All groups share one centre, and each spreads out both ways along 13 directions, with some noise.
Known rows, each followed by its group:
[-28  11   9  -2  -4   2   6 -25 -43  -3 -19 -20  28  -2   3   0   3   0
  19  -3  -3  14   7  34  25  -4] -> (0)
[-18 -22  -5  32 -18 -13  45   3 -53  -1   1 -26  35  28   9   3  -2  28
   3  16 -46  -8   6   2  -4   8] -> (2)
[ -7 -64  -3  -2 -21  21   2 -50  25  -1  41 -14   3  16 -26 -45 -21  -2
 -26 -15  23 -38 -29  -3  13  16] -> (0)
[-24  -9  19 -23   8  12 -27 -17  40   7  24  19  24   7 -10 -10 -16  19
  -2 -21  26  10   3   3   2  17] -> (1)
[ 38  16 -15 -36 -10 -29   7 -14   7  -5 -41  -2  -7  12  12  22   1  32
 -30  28 -13 -19   0   2 -29   0] -> (1)
[ 13 -28  19  41  10  -1 -25 -17 -33  -6 -48 -21 -24  15  22   3  45   6
 -41   8 -16   1  -3  -8  13  -7] -> (2)
[ -4  -1 -29 -21 -54 -31   4   6 -30 -54  16  32  23   5 -15 -27  12 -34
  35  46 -12 -11 -16  -7 -34  23] -> (3)
[ 13  23  12  24 -23 -36   8  13 -27 -17  33  29   0  16  38  14  27 -29
  29   7 -19  -9 -16 -41 -21  -1] -> (3)
[-19  -7  -4  29   2 -34   6  21 -28 -14  24 -23  30 -32 -25  46  11 -50
  -1   3  23  10  21   4 -10 -25] -> (3)
[ -8   6  -1  19   3  23  -7  17  22  -2  39  -3  -6 -46  -7 -14 -19 -20
 -16 -13  12 -15   8 -11 -12  -7] -> (1)
[ -2  16  -5  20 -39 -27  36  25 -38  10 -21 -15  -2 -41  16  23 -15 -15
 -10   2 -26  15  13  31  11 -22] -> (0)
[ -8 -19   6 -17 -60   4  -8  -1  10 -14  17  -4   1 -32   1 -19 -23 -19
 -29 -16  22 -14  -3 -10  -2 -10] -> (3)
[ -4   5  12  32 -53  -8  46 -13 -18  -9  38 -11  -2 -14  17 -41 -29  -5
  -1  21 -24 -28 -28   7  -6  10] -> (0)
[-20  28  -6 -24 -47 -30  36 -28 -60   5 -41 -15   2  -1  29  16  -8  10
  12   6 -12 -12 -27  34  18 -10] -> (1)
[ 20  16  17 -36 -28  24  13 -14   8  -4   4  -9  10   6  25 -44 -30  -8
  16   8  -8   3  -1  -1  -8 -14] -> (2)
[-26 -24 -12  19 -27  23   0  -2 -25  10  13  13  10  12  35 -38 -22  16
  -2 -11 -35 -26 -12 -10   1  13] -> (2)
[ 21  -8 -12 -43 -75  18  -6  -5 -20 -38 -30 -31  -3   7  -9 -28 -11   4
 -39  31   9 -41  14 -13 -13 -27] -> (3)
[ 10   4  -7 -42  14   0  21  -6  54   5  14   3   2  21 -38   4 -23   4
  15   7  17  13  -1  29  13   9] -> (1)
[-14 -32 -36   7  -3 -28   7   1   7  10  23  20  15   3  -7   4 -32  25
 -13  19  -1 -31 -21   4 -24  29] -> (0)
[-62  15  14  -5  -7   7 -20  -3 -38 -16 -55 -15   3 -22  17   9   4   7
 -11  -1  18   5 -13  31  25  -4] -> (1)
[  3  16  12  -2 -53 -40  12  37  -7  -1   5  30   3 -18  13 -22 -32   1
  13  39  12   3 -15 -13 -25  -8] -> (0)
[-15  39  31 -17  20   6  21 -28 -10   3  -3 -32  48  -7   6   0 -10  10
  21  -1 -17  45  25  46  12 -10] -> (2)
[  1  18  32  17 -44  16  34 -35  18 -20  57  -5  -7   8  42 -10   0 -45
 -10 -34 -48 -13 -21  10  21  10] -> (0)
[ -7  26 -16  -7  -7  -3 -10  -8 -23 -23 -17 -11  -6   1 -59  11  28  28
  -5  24  35 -33   1  14  14  -1] -> (1)
[ -1   3   3   8 -19  11  -1  18 -16  -8 -48   0 -30  39  27  14  20  33
 -19   6 -32  -9   1  -2  19   6] -> (3)
[  9 -17 -27   9   0   8  -3 -18 -20 -38  16 -16  16  29 -44  -5  41 -20
  -1  17 -12 -19  14   8   4   9] -> (0)
[-11  21 -13 -29 -42   3  -3  13  -7 -18  -4   5 -12  -2 -31  -4  -5  25
  -5  14  36 -44  -6 -20 -15  -7] -> (0)
[-10  -2  35  20 -37 -25 -13  10  -9  31  -5  36 -17   8  65   7 -15  33
 -20 -26   7 -17 -24 -45  -9  -1] -> (1)
[-33  11 -14  30 -14   0  19 -20 -69  -4  14 -37  21 -15 -19  27  26 -34
  11 -23   0 -13   7  24  30 -18] -> (3)
[-17  -7  -2 -43 -19  13  13 -45   6  -8   1 -12  21  25   5 -15 -19  12
   6 -11  -2 -12 -13  23  18  15] -> (0)
[  3   1  38  34  -2  -8 -10 -27  19 -25  48  -4  24 -27   1 -11  20 -23
 -15 -16 -12  16   8   2  -5  13] -> (2)
[ -5 -52  -8 -19 -45  -3 -13  -5  -5 -11  13   5  29  -4  12 -21 -17 -26
 -11 -10  -4   2   8 -10 -14  -3] -> (1)
[  6  25  13 -33 -24 -33  -2 -23 -32 -30 -64 -11   6   2  42  20  18   0
 -13  23 -20  10 -11  26  -3  -4] -> (1)
[  2   6   3   4  46   2  -1 -13   0  23 -21 -24  11 -45  23  13 -13  49
 -34  -6  -9 -10  10 -10 -40  -4] -> (2)
[ 47 -11  40   8 -13 -47  -4 -17  11 -19 -13   0 -20  14  12  14  34 -24
 -22  16  12  14 -17 -21  -6  -9] -> (2)
[  1 -22  -9  15 -29  26 -22 -24 -10  32  -3   7 -25 -12  -2 -35  -8  37
 -36 -28  18 -50  -9 -18  16   4] -> (3)
[ 12 -13 -15 -20  -7 -27   1 -45 -37   0 -36 -48  37 -26 -34 -24 -18  27
 -23  54  23 -18   8  32 -19 -17] -> (3)
[-11  28  36 -12 -28  -8 -47   9 -22 -19  -3  26   6 -18  -4 -27  17 -22
  27   6  55  14  -6 -23   0 -22] -> (1)
[-23 -13  47   5 -61  11 -17 -27  -9 -45  36  12  28  32  14 -78  -4  -8
  12  22   0  -3 -23  -9   2  26] -> (0)
[ -8 -23   9   3  -1 -76  11   2 -24   8   1 -13  47 -28 -13  43 -14  -8
  -3  13  30  27  10  -1 -31 -21] -> (2)
[ 22  46 -18 -42 -13  11   4   4  13  26 -36  -2 -42 -18   7  15 -27  -3
  -8  -2  26 -15  -3  20  23 -34] -> (2)
[  5  34  31  12  -3  21 -10  14 -15  26  35   8   8 -27   6 -48 -18 -25
  47  -5  30  20  10 -17   6 -33] -> (1)
[-13  41  34  42   8   0  13  -2  26  29  46  14 -15  -1  14  31   3  17
  -6 -54   3  -8  -8 -10  22   4] -> (1)
[ 56  35  -5 -18 -14   9   2  12   5 -16  15 -12 -13 -28 -39 -27  -2  -2
   1  35  21 -20  18 -29 -34 -29] -> (0)
[ 30 -15  -6 -22 -30 -15 -27  -4  30   9   2  34 -27   2   3 -20 -22 -43
  -9  11  32  -9 -17   3  14 -12] -> (2)
[ 25  31  35  42  -5 -12 -15  41 -16   4 -30   2 -21  -5  28 -17   6  38
 -17  38  -4   9  12 -35 -24 -19] -> (0)
[-25  35   5  30   0   0  12   3 -22  21  14  31 -11  -9  38  13  12   0
  19 -41 -23  -7 -20  -2  12  13] -> (3)
[-15  16 -37  36  16 -28   8  -1 -37  21  12  29  -6  -6 -16  26  30  13
  27   0  -5 -28 -21   3   2  17] -> (3)
[ -1  20  23 -24   1   8  10 -13  18   7  12   0  22  -7  28 -16 -26  24
   1 -12 -19  13   4   0 -23   9] -> (2)
[ -6  21 -17  23   4 -29  24  39 -14 -15  -1   5  -7   9  -3  49  23 -15
  15  13 -28   4   3   4  -6   8] -> (3)
[-14 -15   4 -18 -38  12  17 -33   4 -30  36 -38  39 -38 -28 -28 -23 -38
 -13 -12   3   4  13  27  -1  -7] -> (2)
[-23 -33 -12   1 -15 -31   4   9 -18  40   9   2  41 -18  21   0 -58   2
  -1   6   9   5   5   4 -17 -15] -> (2)
[-20  11 -14   7 -60  22   4  13 -36 -38 -10   8  -8 -15  24 -31   9  -7
  -7   3 -33 -25  -9  -3  -4  14] -> (3)
[  6  49  -8  -8 -34  -3   7   9 -42 -18  14  -6   8 -26 -27 -29   1  26
  16  41  36 -50  -5 -36 -40 -17] -> (0)
[ 24 -16  -1 -21 -11  34   5 -25  40  19  49 -10  29  17 -32  -6 -14   8
  -8 -48  -5   4  45   5  16  -7] -> (1)
[ 32  30 -11 -19  15   9  19 -61 -16   9  -3 -16  13  17 -20 -37   7  20
  24  24 -12  -8  -9  38  14   5] -> (3)
[-29  24   8 -17   8   9 -33  27 -19  20 -47  -1   6 -40  23  30  -7   3
  -8 -37  17  25  33   6   6 -30] -> (0)
[ -4 -21  12 -16 -20  21  -5 -15 -23 -11 -22 -22  26  -5  19 -58 -23 -18
   5  17 -12  22   8  25   4 -11] -> (1)
[-15  13 -22  41  51 -16 -18  16 -41  49  -4  28  22 -25  30   4 -11  28
  20  11  -3  -9  -1 -10 -25  -2] -> (2)
[ 35  -9   3   6  14  -4  42 -31   5  13   1 -42   6  59   2  18   1   6
  -9  16 -30  -6   6  17  20  -9] -> (3)

New rows. What belongs after each?
[-20 -23  -8  54   3   6  19  16 -34   5   9 -28   1  29   7  52  22 -18
 -16 -25 -29 -12  16  -8  21  -9] -> (3)
[ 27   7  -2 -16 -22 -18  42 -49 -25  -8  19 -17  11  15 -20 -24   5  -5
  28  19   5 -19 -24   2  -3  -4] -> (0)
[  5  22  23 -30  -3  19 -11 -27 -25 -13 -46 -44  -1 -28   4  -3  13 -29
  -7  -8  22  24  15  21  22 -40] -> (2)
[ -3 -14   2  53  15 -14  15 -33 -15 -15  47  -8  28 -17  -4 -10  22   0
  -9   2 -34 -14  -7  -1 -22  27] -> (2)
[-36  21  10   7  -1  30 -17  12 -21   4  17  15  36 -13  18 -29  -9  20
  21 -14 -12   6  19 -14 -15   6] -> (2)
[-31  -2 -37  35   6 -27  38 -14 -18  33  31  27  -3  -8  -6  31   4   5
  20 -35 -18 -28 -30  20  23  32] -> (3)
[-16   6  -8 -44 -21 -21  10 -19   6 -18   7   8  26  11 -20  21  -5 -44
  29 -10   6  24   1  50  25   4] -> (0)
[-12 -42 -21  -9 -14 -19 -26  13   0 -14 -20  19   1  15 -51  -7  17   3
   1  20  23   9   5  12  10  16] -> (3)
[  9   0 -25 -15  21  -1  -2 -11  -6   1 -28 -31  13  10 -60  13  19  12
   3  30  11   6  20  43  22  -4] -> (3)
[  5 -54 -12  -3 -36 -14 -42  32   9  13 -43  17 -34  15   0  13  -8  16
 -53   6  36 -17  -1 -24   5 -14] -> (2)
[ -8  39  29  31  -1  52  21 -42  -9  -8  14 -44  -5  20 -35 -47  14  24
   2   6  -7 -14   1  39  56   6] -> (1)
[ -3  49  -8 -18  11   0 -10  13 -10 -11   6  13  30 -19   7  -9 -10  11
  24  29  -4   1  17  -2 -40  -4] -> (0)
[-36 -15  23   5  15   4 -23 -29 -27   1 -41 -21   6  40 -13  -4  17  41
  -8   7  24   1  -8  24  34   9] -> (0)
[  4  38  27  -7  -3 -51   8 -20  20  -7  16  15   9  -8 -11  41  18 -26
  16  -9  15  28  -9  33  20   6] -> (2)
[ 23 -38 -31 -53 -26  -9  24 -39 -33  22 -53 -38  -9  15 -33  22   5  21
 -12 -13  32 -22   3  -3  12 -32] -> (0)
[  6  -6  -4 -22 -20  -5 -14  -1 -14 -13 -22 -23  -3 -20 -22   9   2 -16
 -19   4  33  -6  14   3   3 -26] -> (2)
[ 25 -22 -26 -21 -21 -34  37  -8  -4  10  -2 -12  13 -15 -33  -1 -19 -26
  13  25   5  12   2  34   5 -15] -> (0)
[-17  -7  14  27 -29 -29 -13  20 -58 -13  -8  14  25  22  14   0  27 -11
  30  13   7  15   0 -28  -2  -9] -> (2)
[-11 -15 -19  -4 -14   5   8 -17 -23 -12 -42 -49   4 -29 -40  -9 -11  23
 -41  28   5  -9  14  49  15  -7] -> (3)
[-49  -9  11 -14 -15 -21 -17   7 -46  -7 -41   6  19  -6  18 -10  -6 -37
  39  19  27  42 -17  32  21  -8] -> (1)
[-11  11 -27 -16 -51  -7  -6  45  -4 -26 -22   9 -31 -36 -32  18   3   1
 -30   6  33 -29   4 -14 -12  -8] -> (3)
[  5  -2 -34 -17  12   4  28  -1  -6  20   3 -17  21 -19   0  -8 -41  49
 -10  20 -13 -30   8 -11 -47   0] -> (2)
[ -5 -15 -19 -18 -41  15  21  20  35 -26  12  20 -26  29 -22  -5  -2  -7
  -2  -6 -17  -8  -9  13  22  30] -> (3)
[ 14 -20   7  22  11  -1 -47 -22 -28 -19 -26   3 -15  -7  12 -19  43 -13
 -15   6  12  -8  -7 -24  -7  -4] -> (2)
[ -8  22   3  33  -9 -35  50  -3 -19  16  24  15   1  17  51  34   1  -5
  22 -11 -54 -11 -33   3  -1  18] -> (3)
[ 33 -29   1  10 -35  -7   8  13 -34  14   3  -6   9  32 -22 -34   6 -24
  33  13   5  22  20  -9  21 -33] -> (1)
[  3   1 -22  -8 -28  34 -23  19  30   5  37  27  -2   0 -28 -48 -32 -20
   7   6   7 -16  14  15  15   4] -> (2)
[-18  22  29  -1 -47 -23   1 -15 -28  -6 -13  14 -13  43  -8  10  29  20
  16  -1  31  -7 -27   4  44   3] -> (1)
[ 45 -16  16  -9 -73 -15   6 -15 -20 -14   9   6  13  -6  58 -21  -7 -37
 -19 -10 -37  -8  10 -33 -35 -21] -> (1)
[-24  28 -20  14  22  21  13 -18 -25  27 -20   4   2  21  10   0  10  42
  16   0 -34 -13  -6  38  30  21] -> (2)
[  2  -4   5   9 -28 -42  17   0 -37  -4 -11  13  -4  25  19  20  21  14
  13  10  -2 -13 -22 -30 -14   6] -> (2)
[ 26 -43 -13  38  13  17   5 -29  -2  -2   7 -21 -15  37  -1   8  27  13
 -41 -13 -32 -36   2 -12   8   9] -> (0)
[ 32  30 -22 -62  -6 -32  20 -13   0  21 -23  12 -12   1  10  74  16 -15
  15 -42  13  -1   3  -9  -3 -26] -> (0)
[  6 -23 -24  16 -20  -7  17 -24 -19 -31   9 -23  -4  44 -55  -3  34   4
  -4  30   0 -32 -10  15  23  14] -> (0)
[ 39  -4  10  33   9 -40  25 -49 -43   9  -8 -37  34 -15  31 -31 -20  27
 -21  63 -26 -20 -10   9 -42  -8] -> (3)
[ 13  12 -19  -2  10  28 -19  -3  30 -39  35   1  -7  11 -51  -5  26 -15
 -11   5   7 -30   8  -1   2   5] -> (0)
[ 10  -4  13  26   0  -1  30 -29 -15  -7   7 -31  20   3  31  17  13 -27
 -15 -18 -62  19  16  27  16   3] -> (1)
[-11  16   1 -19  12  -3 -35   4 -45   3 -64 -13  15  -1 -15   4  16  21
  13  20  32  18  20  21  11 -23] -> (1)
[ -1  -3  13  51 -11 -44  15  41  -9 -19   4  13 -13   9  25  39  22 -16
  -6  20 -32  13 -11 -14 -11  11] -> (3)
[-47  25 -22 -18 -10   3 -27 -13 -29 -20  -2  -5  21 -43 -37   4   7  12
  -5  -5  44 -33   1  11  -5   1] -> (1)
[ 13  23  -4  11  13  11   9 -16  -5 -11   7 -11  12  24 -26 -16  18 -11
  24  24 -19  10  11  42  29   7] -> (2)
[  3 -20   8  28 -27   9   7  -1  -3  -5 -19 -29 -34  21 -22   0  16  24
 -45  10   7 -27 -10   4  33   0] -> (0)
[-28   9 -16  13 -25  17 -12  18 -10  29   2  23   1  13   4 -17 -26 -23
  14  -5   0   0   6  41  56 -10] -> (2)
[ -1  52   9  21  29  35   9  11  32  14  29 -18 -17 -41  -7  -1 -21   8
 -14 -16   8  -7   8   5   1  -7] -> (1)
[ 37  22  -6  12 -10  15  23   4   1   2   1 -22 -39  21 -22  25  21   6
 -19   0  -5 -31   8  -4  22 -18] -> (3)
[-18  -9   2  -4  -1  -4   8 -22   3  16  18   9  20  29 -24 -10 -10  27
  14   0  18  -5  -9  13  17  16] -> (1)
[ -9   6  12 -16 -17  16 -23 -31  14 -45  39  17  14  36  -3   2  39 -40
   9 -33  -2  -5  -3  -2  17  17] -> (0)
[ 21  -5  -6 -19 -28 -31  14  -9 -49  11 -35 -25  -2 -17 -29   9   7 -10
  18  10  34  11   5   3   9 -43] -> (0)
[  5  42  20 -32 -21   8   7  -9  21   3 -33   9 -35  23  11  20   9   5
  -3 -16   2  10  -8  32  46  -6] -> (2)
[ 14 -56   4   8  13 -27 -50 -30   0 -28  30  29  34  57 -32 -34  41 -17
  22  32  23   5  -9 -23 -17  26] -> (0)
[-14  14  24 -16 -14   2 -30   6 -18 -26   3  28  25   9  30 -22  13 -28
  39  -1  -7  35   6  -9  -9   2] -> (3)
[ 10  44 -11  -4  -5 -23  -2 -18 -64 -30 -35 -19  19 -35   5  18  34 -19
   4  26  -9  -2  11  20 -12 -22] -> (1)
[-22  33 -10 -44 -40  -9  27 -18   8  -6  21  22  10  -6  24  27 -15 -26
  19 -39  -5 -14 -19  21  11   6] -> (0)
